Each new row is followed by its nearest point in the smallest flat space through zero that holds the last named rows.

K13:
[[-12  84  38 -31 -50  50  14  -6 -34  33  -7  32  26 -10 -10  30 -15  25
   43]
 [ -6  53  27  -6 -37  -3 -14  59  17  45 -17 -15   2 -33 -22  39 -12  51
  -36]
 [ -1   6  35 -13 -37   0 -38  -2  33  29   0 -36  -1 -32  31 -11 -75   9
  -14]
 [-21 -10  30 -18 -51   9 -14   2 -17  37 -16  40   6 -27 -18  35 -26  12
   -9]
 [-30  -3  28 -26 -19 -41 -26   9   1   3   4 -34 -48  -3 -24 -41 -61  59
   -5]]
New rows:
[  0  28  -9  10 -10 -10 -40 -34  -2 -22 -18  26 -13  44  10  22  18 -47
   7]  [  5  -6  -7   3   6  13   9 -17  -9  -7   2  15  11   7   8   2  12 -21
  13]
[  1 -17  45   7  -6 -33  15 -20  16 -10 -43 -21  33 -28   2   0 -26 -14
   6]  [  1 -14   9  -2 -12   1 -14  -8  11   8   0  -5   2 -12  15  -2 -25  -9
  -7]
[-72 -48 -39  -8 -16  14  35  20  29  33 -17  37 -30  11 -11   3 -42   3
 -27]  [-18 -46   7  -5 -17 -19 -13   2  -9  10  -9  23 -14 -11 -21  10 -12   6
 -20]

K583 (5 x 19):
[[-34  20  31  26 -62  12 -25 -39   9  -2 -13 -48 -10 -10 -21 -16  63 -48
  -28]
 [-21  51 -17 -13 -23  16   3 -35  14 -38 -25 -49  29  21 -17  17  22  -8
  -33]
 [ 32  19  25   2 -37  37   9 -84  11  -6 -16 -37  26 -31 -29  27  27 -38
  -20]
 [-43  48  39 -18  -3 -21  19 -76  50  25 -71 -34  37  10 -29 -28 -20   5
  -18]
 [ -5  14   9 -18 -32   2 -15 -47   1  52 -28 -58   6 -11  11  10  17 -13
  -24]]
New rows:
[ -6 -32  28  26  19   1  -6   4 -10   2  30  50  24 -10  19   1  -3 -24
  38]  [ 17 -29  20  20  11  -1   5  13  -3   0  19  40 -14 -18  -6 -12  -7  -6
  22]
[-11  -9   8  10   0  10  -7  59  -1 -25  12  21 -59 -10 -45  -6   2  59
   5]  [-14 -13  -4  19  10  -8  -4  44  -5 -25  21  32 -18  10  -1 -18   2   3
  13]
[-26   7 -20  26  -8  15   5   7  -5 -59  12 -12  -6  29  -7 -23  12 -16
  49]  [-21  12  -7  19  -5   5  -1  22   3 -53  12  11  -4  16 -16  -9  19  -8
  -3]
[ 27  12  13  -6  32 -35  22 -24  59   8   0 -16 -19   4  59  -2   2  50
   9]  [  1   2   0 -19  19 -14   9  -7   7  27 -17   1  10   3   8  -1 -29  20
   4]

K153, 5 rows:
[[-29   7  -7  40  44   3 -11  18  28 -33  32 -29  10 -67  12 -25  -7   0
   37]
 [-12 -38   5  23 -54  26  -6  18 -18  38   5 -13  -1 -27 -22 -26  -8   6
   29]
 [-15   4  -8 -40  21 -28  12  -7   9 -38  15  42  12   2  28  12  23  19
  -17]
 [ 29   2   2  -9 -10  17 -15 -12 -18  -7  14  16  19 -25  33  33  25  -4
    8]
 [ 12  30  12 -23 -14 -23 -36 -13  16 -30   0 -14  25 -63   4  -1   4   3
  -60]]
New rows:
[ 55  34 -18  15 -27 -11  -1  31 -26 -27 -13 -29 -46 -14  46 -22 -16 -10
 -15]  [ 22  18   6   9   1   6 -17  -7   1   1  -8 -21   3 -12  -1   8  -5 -14
 -12]
[  6  22 -27  55   8  57  40 -19  10   6  18 -10  21 -39  71  44 -27  33
  30]  [ 16   2  -5  30  27  31  -9   1  -8  -9  25  -5  10 -29  34  22  14 -13
  52]
[ 10   2   6   9 -13  25  41  -7  24 -21 -19 -19   5  26   3  26 -21  36
   1]  [ 4  3 -1  1  8  0  6 -2 -1  5 -7  0 -7 22 -3  4 -3 -4  1]
[ -8 -31  33 -16  28  21  32 -14  47  -2 -15 -10   2  20  13  25  10   0
  47]  [-5 -4 -9  9 27  7 16  3 -1 -3  7 10 -7 24 12  8  4 -2 29]
[  5  24 -46  52  16   2   2  25  10  -3 -11  12  20 -29 -17 -24  -3 -23
   4]  [ -7   7  -1  25  19   4  -6   7  12  -6   6 -24  -1 -21  -3 -12 -11  -7
  14]

K775:
[[-44 -22   4 -34 -34  40  -2 -17  14  36  23 -26 -15 -26  23 -47 -66  25
  -30]
 [ 27  16  -4  25 -12  22 -15  17  10 -28  34   8  15  13 -16  36 -13  17
   40]
 [-52 -14   3 -30   7 -39  -3  27   0   1  26  -3   8   9 -11   5  -8   1
   17]
 [-27  -1  23  21  -5  29 -14  17  16  20 -31  -5   1 -13   5 -47   0  -6
    8]
 [ -2   5 -23  29   3   6  -2  24 -30  13  19 -14  36 -25  32 -25  34 -60
   25]]
New rows:
[ -7   9   4 -16   8  38 -30   9 -10  35 -42  20 -10   6   3 -59 -59   2
  11]  [-24  -5  22   7 -13  35 -10   2  20  21 -24  -7  -9 -13   5 -42 -20  11
  -7]
[ 17   1   1  -7 -21 -26 -16   4  34   9   1  20 -32   1  25   2   5 -12
 -19]  [  4  -2   1  -6   2  -4   5 -10   0   1  -9   1  -8   1  -1   1   0   4
 -12]
[ 19  -4 -20  13  -1  59  -1   8  21 -59  -2 -13 -27   0  21   1  -9  -2
  29]  [ 28  12   0  27 -15  39 -10   0   9  -9   8   1   5  -2   0   5 -12  10
  15]

K254:
[[-12  14  13  38 -26  -5   0 -14  -6  19  -5  13   6   9 -50  10  13 -22
   29]
 [  0   9  -4   4 -15  -4   4  14 -20  -5   1 -12  33   2   9   5  -1 -13
  -45]
 [ 17   8 -25 -15   2 -27   8 -39 -47 -39   9 -35 -42  19  27 -35  42  18
   -8]
 [  3 -29 -19 -41  38 -17  15 -10  12  -9  19   3  21   4 -33  42  12 -27
  -33]
 [ 10   4  31   3  23  39   5   3 -35   3  -1 -37 -16  17 -29  43 -20  22
   -9]]
New rows:
[  8   8 -26   7   3  39 -20  29   0  28  10  -9  -7   1 -12   3  32 -17
  11]  [ -2   2   6   7  -2   5  -1   1   0   6  -2   2   1   1 -10   6  -3  -1
   6]
[-19   9  -3 -12  -7  22   4  13   6   9  13 -34   7 -16 -25  31 -59  10
 -23]  [  1  -2  19  -2  13  28   1  23  -3   9  -2 -11  16  -1  -9  32 -28   5
 -22]
[ 18  11 -20  -7   0   5  38  15  12 -15  20  19   3  28  25   4  18  -1
 -32]  [  3  -5 -14 -16   4 -11   4   2  -3 -12   6  -5  12  -1  16  -3   6  -5
 -27]
[-14 -59   1   8 -23 -41 -16 -12 -11  26   6  24  36 -22  -3 -12 -16 -11
 -18]  [ -9  -2 -12   2 -14 -18   0   7  18   5   1  21  31  -8  -1  -3   5 -25
 -12]
[ 18  -3  13   9 -35  12  50   7  11 -23   9   5  43   8   9   1   6 -31
  -6]  [ -6   6  -5   9 -18  -9   1   9  -2   3   0   5  30  -2  -2   2   2 -19
 -23]

K855 (5 x 19):
[[ 11 -21  25   3  20  46  35  28 -21 -11   7   7  17  29 -14   8  31 -23
  -18]
 [-29  20  -8  23 -67 -18 -44  12 -17  24 -37   0  15   6  24   2  -1   1
  -13]
 [ 17  24   6 -52  20 -16  13 -15  -8  -1  37  25  -8  19  28  22  -5 -52
  -20]
 [-47 -12  20   0 -24  -4  -2  -9 -16 -15  16   0   3 -47  22  18  29  16
  -10]
 [  4  23 -13  23  -6 -18  19  24   4   3 -20  12  19 -20  18   4 -32  -3
  -34]]
New rows:
[  4   2 -16   4  -8 -16   4  -3 -31  -6   8 -34  59  -2  43  -9  -3  -8
  12]  [ -8   8   0   4 -14  -7  -2   5  -6   3  -5   5   7  -5  12   6  -2  -5
 -12]
[ -2   5  10  -7  24  25 -45  12   0 -19 -52 -13  21  37   0  -5  -8  -3
  17]  [ 11  -3  -4   9  -9  14 -16   9  -3  13 -19  -7   2  36 -16 -12   3  -3
  11]
[ -9   1 -33  -5 -13  -8   6  15  49 -38  21   4   3 -13  24 -21  -1  -3
   3]  [ -1   6  -6   0   6 -14   6  -6   9  -4   4   1  -3 -22   6   1 -14   8
  -2]
[-26  16   4  -1  10 -16  40 -40   5  16   0  -1  59   8   5  16   5 -37
 -15]  [  0  11   5  -9   2  -5  14   6  -8  -3   9  14   7  -2  17  13  -2 -20
 -23]
[  8  48   0  18 -12   6   6   0  30   0  32  29 -26  -1  40  -6   0   6
 -22]  [  1  17  -5  -8   0 -19   5  -2   2   1   5  10   1 -11  19   8 -16 -11
 -16]

K162 (5 x 19):
[[ 65  -9   1  18 -13  -2 -14  38  76  29 -64  20   0  -5  41 -28  22  48
  -39]
 [ 40  -7   5  20   8   0  18  84  64  33  37  -7 -18  22  24  14   0  16
   -2]
 [ 39  33  43  19  10 -79  31  59  31  34  -1  -6  32 -18  33  10 -22 -13
    4]
 [ 79  50  23  20  10 -25  14  23  56  20  12   6  -7 -13  46  -8  50  12
  -20]
 [ 20  36  -4 -15   3   1  16  52  44  37  -4 -13  27 -20  15 -10 -31   8
   -2]]
New rows:
[  4 -13  17  14   4   5  -4  29  -8  -2 -35   1  -8  40 -24  16   4  59
  -2]  [  1 -39  -2  13  -7   1  -9  17  12   2 -18   8 -10  17   2   2  -2  15
  -7]
[-17  -7 -31  40  -7  37   6   5 -33   8  59  15 -12  23  37   3  -9   4
   2]  [-10 -13 -10   2   5  25   3   8  -3  -6  42  -6 -24  21 -10  14   8  -3
   9]
[-59  13  26 -59 -27 -35   4 -17   4 -14  18  37 -10   0  -8 -29   4 -20
 -28]  [-15  10   3  -7   0  -7   0 -24 -24  -9  -4  -1  10  -9  -8  -1  -5 -12
   5]
[-29  -7  27  30   0 -12   0 -36   3 -18 -35   3   3  -5  10  22  15 -59
  -8]  [ -6  -9  18  12  -2 -33  -4 -29 -29 -16 -16   9   3  -2  -1   4   9 -11
   1]

K341 (5 x 19):
[[ 40 -34  31 -16  -4  13 -18  63  -9  52  -9 -49  26   6  50  -8  -9  10
   23]
 [ 76  37 -50 -31  37 -24  12  43 -20  -3 -18 -38  53 -18  38 -75 -42 -26
   20]
 [ 16  14 -10  15  12 -32  33  38 -19  18 -22 -38  37 -11   9 -47 -17  19
   11]
 [ 18  -3  -1 -14  -1 -26 -14  24 -24  80  -5  -5  18  -5 -33 -21  -1   7
   -9]
 [ 21  -6  -6 -36  -3 -84  33  15  25  34 -24 -46  23 -37  20 -30  -5   6
   23]]
New rows:
[ 27 -15  -7   9 -27 -15  21 -14  32  10 -23  14  21 -22  12  11  31 -36
  22]  [  4  -7   0 -22  -5 -25   5  -9  21  -1  -3  -8  -4 -13  11   4   3  -6
   8]
[ -2  26 -12  14   5  10 -31  32  37 -10  21   1   7  -3 -31   1 -27  39
  12]  [ -1   6  -3  11   4   9   0   4 -10  -1   0   3   3   5  -6  -5  -3   3
  -4]
[ 18  18 -25  13  31  11   3 -20 -22 -30 -31  40  -3  -1 -23   2  -8   6
  29]  [  0  26 -24  11  14  10   4 -13 -12 -29   3  18   1   3 -14 -13  -8 -10
  -9]

K885, 5 rows:
[[ 22 -10  -8 -28  20   3  -4  53  17 -29 -25  13 -25  10  -9 -41 -29  -8
    8]
 [  4  62   1  -9   5  24  27  48 -48 -53 -19 -16   6 -13   9   7  -1  -5
   16]
 [ 10   8  13  -1   8 -13  33 -18  -5 -35 -11   4  44   4  39  -2 -10  15
  -17]
 [ -9   2  28 -14 -11  40  29  -4  26 -12 -33  -8   2  -7 -27 -22 -18  19
   -8]
 [-10  12 -16   8 -30 -20  24  44  -3   6 -18  24  28  28 -14  31  25  13
  -17]]
New rows:
[-11 -31 -15   7   9 -39  -3 -45 -51  -5 -30 -23 -33  -6  -8   9   0  -4
  14]  [  1  -2  -2   6   8  -5 -16 -19 -10   7  19  -7  -7  -8  11   4   3  -9
   7]
[-16  -2  21 -22  -7  12 -36 -41 -30  28 -26  -6  19  -2  -8 -10 -36 -48
  42]  [ -2  -1   9   0   8  17 -14 -26  -2   6  12 -17 -18 -18  -2  -8  -6  -7
  11]
[  8  -7 -12  19  29   0  -5  -9  46 -27 -19 -58  30  37  24 -15  51 -33
 -13]  [  7  -7   2  -1   7 -12   5 -11   3  -9   1   5  13   4  18  -5  -6   3
  -6]

K536 (5 x 19):
[[-45  13 -12  15   3   7 -15 -16 -14   4   6  56 -12 -45 -25  10  51  -9
   14]
 [-53  15 -15  23   2 -13   7 -57  35  31  39  -5  -4   9  16  74  30 -20
   12]
 [ 22  19  14   5 -14  19   5   4   0   7   9 -44  59 -42  14  72  42  10
    5]
 [  7 -20 -10  25  62  17   1  -8 -15  -4  -9 -31  37 -51 -20 -36  24   9
  -13]
 [ 28 -22  -7  21   5 -42 -69 -23  23  22 -10   3  30 -42  -5  47  49 -17
  -63]]
New rows:
[-10   7  18  -3   0  34  17  34  -2   9 -40   6   2  -5  12 -39  25 -43
  21]  [ -2   6   3  -5   0  18  11  16 -20 -12  -6  11  -1 -13 -10 -22   1   8
  16]
[-50   7  -5  20  29 -14  12  -7 -39  21   5  -2 -11   7   5   6 -42   5
  39]  [-35   6  -9   6  16  11  27 -16   1   1  15   0 -16  14   0 -12  -8  -1
  24]
[  0  21 -18  -5  16  -4 -15  59  11  35   1  -3   5  -9   1  18 -14 -44
   0]  [ 7  1  3 -2 -9 -4 -7  2  3  2 -1  0  3 -1  3 11  3 -1 -5]
[ 11  11  11 -36  -4  13  10  12  10   2 -13   7  -4  -6   4   8  22 -14
 -23]  [ 11   4   6  -6 -15   0  -7  10  -3  -2  -5   5   5  -6   1  10   5   2
  -2]
[ -3  -9 -17   2  32   6   6 -11  36 -10  29   0 -11   6  16  40  17  -1
 -17]  [-13  -2  -7  12  10 -10   0 -26  18  14  13 -13   4   5   8  25   8  -8
  -5]
[-14  15  59   1  23   3  20   8 -16  11  -1  12   4  59  -8  -5 -22 -19
  -3]  [ -6   2   1  -7  -4   2  17   2   3  -3   4  -3 -15  28   7 -12 -25   1
  11]

K574, 5 rows:
[[  1   2 -75  58   8  -1 -15 -39   2  -6  27 -28 -10  17  -2  -9   2   1
  -16]
 [ -1  30 -37   3  17 -22  26 -19  10   9  -5  29 -21   3  45  42 -10  36
  -20]
 [-11  -8 -30  -8  21   4 -39 -25 -62  -3 -16  12 -19 -10  35  10 -26   2
    0]
 [ 11  47  -5 -17  14  17  35 -33 -23   4  -7  18 -68  22  -6   3 -22  18
   21]
 [-14   6  -1 -35   7   4  16 -13 -60 -62 -19  -8 -40  16  -1 -30 -38 -13
  -24]]
New rows:
[ -6 -15  38  18 -21  31   9  -2  -8   2  10  22  -1  12  12  20  -6 -17
 -23]  [-1 -2 12 -9 -2  0  2  8  0 -1 -4  3  4 -3  0  0  0 -1  1]
[-23   5   8  14  -9   2   1   0  17 -46  -8  -8  28  16   7  48  17  -6
 -17]  [ -7  -7  -5   3  -4 -18  10  12  17 -16   1  -3  19  -2  11   4   4   2
 -26]
[ -6  15  11  26 -22   0  22 -30   7  30  14 -54   9  -4   2   0  -5  41
  20]  [ 10  11 -10  20  -1   5   7  -9  21  17  13  -4  -5   7 -13   1  11   5
  11]
[ 16 -16 -18 -16  59 -25 -13   6 -12  11 -14  -1  59  -6  17   5 -59  -4
 -57]  [-17 -21 -17  -5   6 -22 -18   8 -15 -19 -11   6  23 -15  39  14  -9   2
 -33]
[-13 -29 -50   4 -14  -4  26 -59 -59  -4   1 -26 -23  -8  30   2 -32   0
   9]  [ -8   4 -45   8  17   3 -17 -34 -45 -18  -3  -4 -29   7  18  -4 -23   1
 -11]
[ 21  -9   9 -26 -28  -1   1  15 -18  -4  -8 -21 -59  17   0  -1 -32   7
   2]  [  0  11  12 -21   3   9  12  -6 -23 -14  -9   3 -27   8  -8 -11 -15  -3
   5]

K550:
[[ 29   4  37  55   3 -26 -33  -3 -15  39 -34  39   1  12  39   7  66  -5
   -1]
 [ 11  -8   6  41  17 -25 -20 -13 -40  33  13  52 -10  20  -5  32  -6  -2
   17]
 [ 13 -19  63  30  -8  52 -58  -4  23  17 -66   5  -7  28  27   9 -24 -52
   52]
 [ 54 -29  36  45  31  11 -32  62  11  55 -42  32  19  -6  19   5   0 -22
  -45]
 [ 13 -16  18 -40 -47  23  12   2   8 -12 -43  -2 -20   5 -28  -8 -17 -45
  -11]]
New rows:
[  0 -11  -3  18 -14  -5  14 -14 -20  12  13   1  -5 -22  14  44  15 -29
   6]  [  3   0   2   8  -4 -12  -2 -10 -15   7   1  17  -7   7  -3   8   7  -2
   5]
[ -7 -26  -7   8  -1  -4  59  18 -22   9   0   9  24  59 -24  27  28  18
  15]  [  2   0  -8   1  -3 -19   8  -7 -19   5  12  18  -7   3 -12   8   4   3
  -5]
[-58   6   2  59   0 -24  32  41  21 -31   6   1  13   8 -27  -5  -9  39
  15]  [-13   8 -16   5  20  -4   2   0   2  -5  26 -11  10  -6   6   0  -5  22
   5]
[  2  -8   1 -30   3  -6  24 -50  -7   2   5 -29  -3   2 -57   0   8  -9
   6]  [-11   3 -12 -27 -24  -5  19 -19 -10 -18   7  -2 -15   3 -23   0  -6  -5
   4]
